There are 4 hidden switches. A switch that is on adds its own fixed numbers to the row, and there is some noise. The rows also spread widely along 2 directions, which tell nothing about the answers.
(in the rows, 128 means zero)
Some rows, each with its switches (1 for on, 0 for off) after it:
[133 162 170 126 142 126 156 208 127  99 177 108  97 113 155  85 139 176
 119 137 146 178 120 178  78 143 166 103] : 0 1 1 1
[100 127 154 102 164 111 115 192  90  97 174  91 101  83 124 109 122 146
 110 161 132 161 122 146  76 144 164 100] : 1 1 0 0
[133 160 151 114 164 109 141 163 116 106 181 128 126  88 150 101 126 131
 136 121 117 154 138 150  97 126 138 130] : 0 1 0 0
[122 162 162 114 172 116 164 137 147 115 167 154 106 112 154  91 133 157
 143 104 125 149 136 147  98 104 135 145] : 0 0 0 0
[125 159 158 117 166 104 133 153 117  86 180 129 117  85 136 103 107  98
 128 123  95 173 148 125 121 148 125 144] : 0 0 0 0
[126 161 141 119 155  98 112 156  97  84 171 118 117  82 129 111  88  80
 121 135  88 176 136 112 134 169 128 136] : 0 0 0 0
[140 166 167 111 166 108 139 189 123  99 199 119 143 103 147 101 125 146
 132 119 116 164 126 151  99 121 167 132] : 0 1 1 0
[138 130 149 116 151 111 111 174 111 100 167 114 121 128 138 116  98 128
 111 154 108 160 110 133 123 141 181 135] : 0 0 1 0
[128 147 150 111 162 112 150 152 128 121 169 132 121 103 150  96 134 158
 139 114 135 142 136 158  86 114 148 125] : 0 1 0 0
[ 99 125 164 101 166 125 128 173 117 117 174 116  90  98 132  99 146 187
 113 140 153 145 124 161  58 112 169 102] : 1 1 0 0
[130 130 148 114 152 116 117 144 116 107 145 122 109 113 143 109  99 114
 122 142 115 155 124 130 120 142 152 130] : 0 0 0 0
[127 187 167 138 150 106 152 188 110  84 185 112  97  66 146  81 118 123
 131 128 128 200 147 162  87 170 104 103] : 0 1 0 1
[125 136 146 106 155 114 142 133 131 119 146 138  99 127 151 106 122 146
 130 135 125 136 122 138 113 122 152 129] : 0 0 0 0

New rows. What belongs after each?
[112 131 165  99 176 119 109 218 102  87 206  91 120  93 117 106 138 169
 110 156 131 175 117 153  71 126 187 113] : 1 1 1 0
[142 138 152 108 154 115 121 183 110 121 175 118 128 127 147 103 117 153
 123 139 129 146 111 158  95 112 193 123] : 0 1 1 0
[132 127 138 112 143 113 106 157  89 118 159 110 115 104 142 116  99 116
 122 156 118 146 125 148 106 148 162 116] : 0 1 0 0
[134 161 145 122 150  95 111 177  84  87 186 108 131  69 136 103  91  86
 128 145  97 178 142 136 114 163 136 120] : 0 1 0 0
[129 120 140 108 151 115 113 145 111 119 129 116  99 125 140 120  99 124
 118 161 123 143 116 138 120 143 169 129] : 0 0 0 0
[ 98 124 160 105 176 121 126 167 114 101 163 116  86  95 130 100 130 154
 109 150 129 158 120 140  81 128 155 114] : 1 0 0 0
[128 154 149 117 165 104 134 152 118  96 166 132 110  93 143 101 104 107
 132 130 101 163 140 127 122 147 137 135] : 0 0 0 0
[122 165 164 139 143 116 144 179 118  87 154 117  77  93 146  86 110 125
 123 139 130 192 133 152 111 170 123 108] : 0 0 0 1
[129 151 149 112 159 115 145 150 122 123 173 139 120 100 147  99 130 150
 139 117 127 138 133 152  90 119 146 121] : 0 1 0 0
[ 89 176 188 135 173 119 168 197 132  67 187 112  53  68 131  76 151 161
 119 125 140 202 139 159  69 160 107  97] : 1 0 0 1
[122 145 153 110 162 119 154 136 145 115 153 145  98 129 155 104 124 157
 131 117 133 142 129 144 101 108 148 138] : 0 0 0 0
[ 94 133 159 106 172 117 119 177 114  92 169 111  85  90 126 107 130 146
 111 152 126 169 121 135  90 143 154 116] : 1 0 0 0
[119 173 174 138 149 126 167 160 141  89 156 131  76 103 154  77 132 151
 127 119 144 183 141 163  90 149 116 116] : 0 0 0 1
[144 134 144 107 146 103 107 191  95 111 184 102 138 115 141 115 101 138
 113 149 116 160 112 148 108 140 187 127] : 0 1 1 0
[145 136 155 103 158 114 127 185 114 118 182 118 131 122 143 108 122 156
 128 138 125 149 110 155  93 116 187 128] : 0 1 1 0
[144 148 156 107 156 104 107 197  93  94 193 110 139  95 136 108 100 123
 117 144 105 173 127 146 109 148 174 128] : 0 1 1 0
[120 128 147 121 127 129 126 160 114 111 117  96  61 123 150 108  95 143
 114 171 146 164 117 154 111 175 152  96] : 0 0 0 1
[123 149 153 114 159 115 136 135 120 103 161 133 106 105 146 101 115 123
 125 128 118 158 131 136 118 134 141 129] : 0 0 0 0
[102 147 181  94 191 126 150 190 150  95 199 127  95 114 132  95 166 202
 120 115 142 167 117 149  66  89 171 135] : 1 0 1 0
[127 163 176 127 151 133 168 183 148  98 174 124  79 134 156  82 142 188
 124 125 147 176 116 166  91 126 158 111] : 0 0 1 1
[ 94 150 176 121 166 128 160 199 127  95 179 111  62  78 143  79 160 203
 123 141 173 177 126 179  41 141 140  82] : 1 1 0 1
[135 141 161 109 157 115 132 167 130 112 173 123 122 135 144 106 120 154
 119 134 117 155 112 142 111 115 176 135] : 0 0 1 0
[133 162 144 121 158  97 124 168  90  89 184 121 130  69 136 107 103  96
 130 131 105 173 141 138 113 150 136 124] : 0 1 0 0
[ 99 160 174 109 186 122 153 180 124 101 201 125 102  75 131  94 158 181
 128 115 142 162 145 157  54 106 141 112] : 1 1 0 0
[110 158 182 105 175 106 118 227 105  72 225  92 123  73 120  99 138 155
 107 134 119 192 117 148  76 128 166 119] : 1 1 1 0
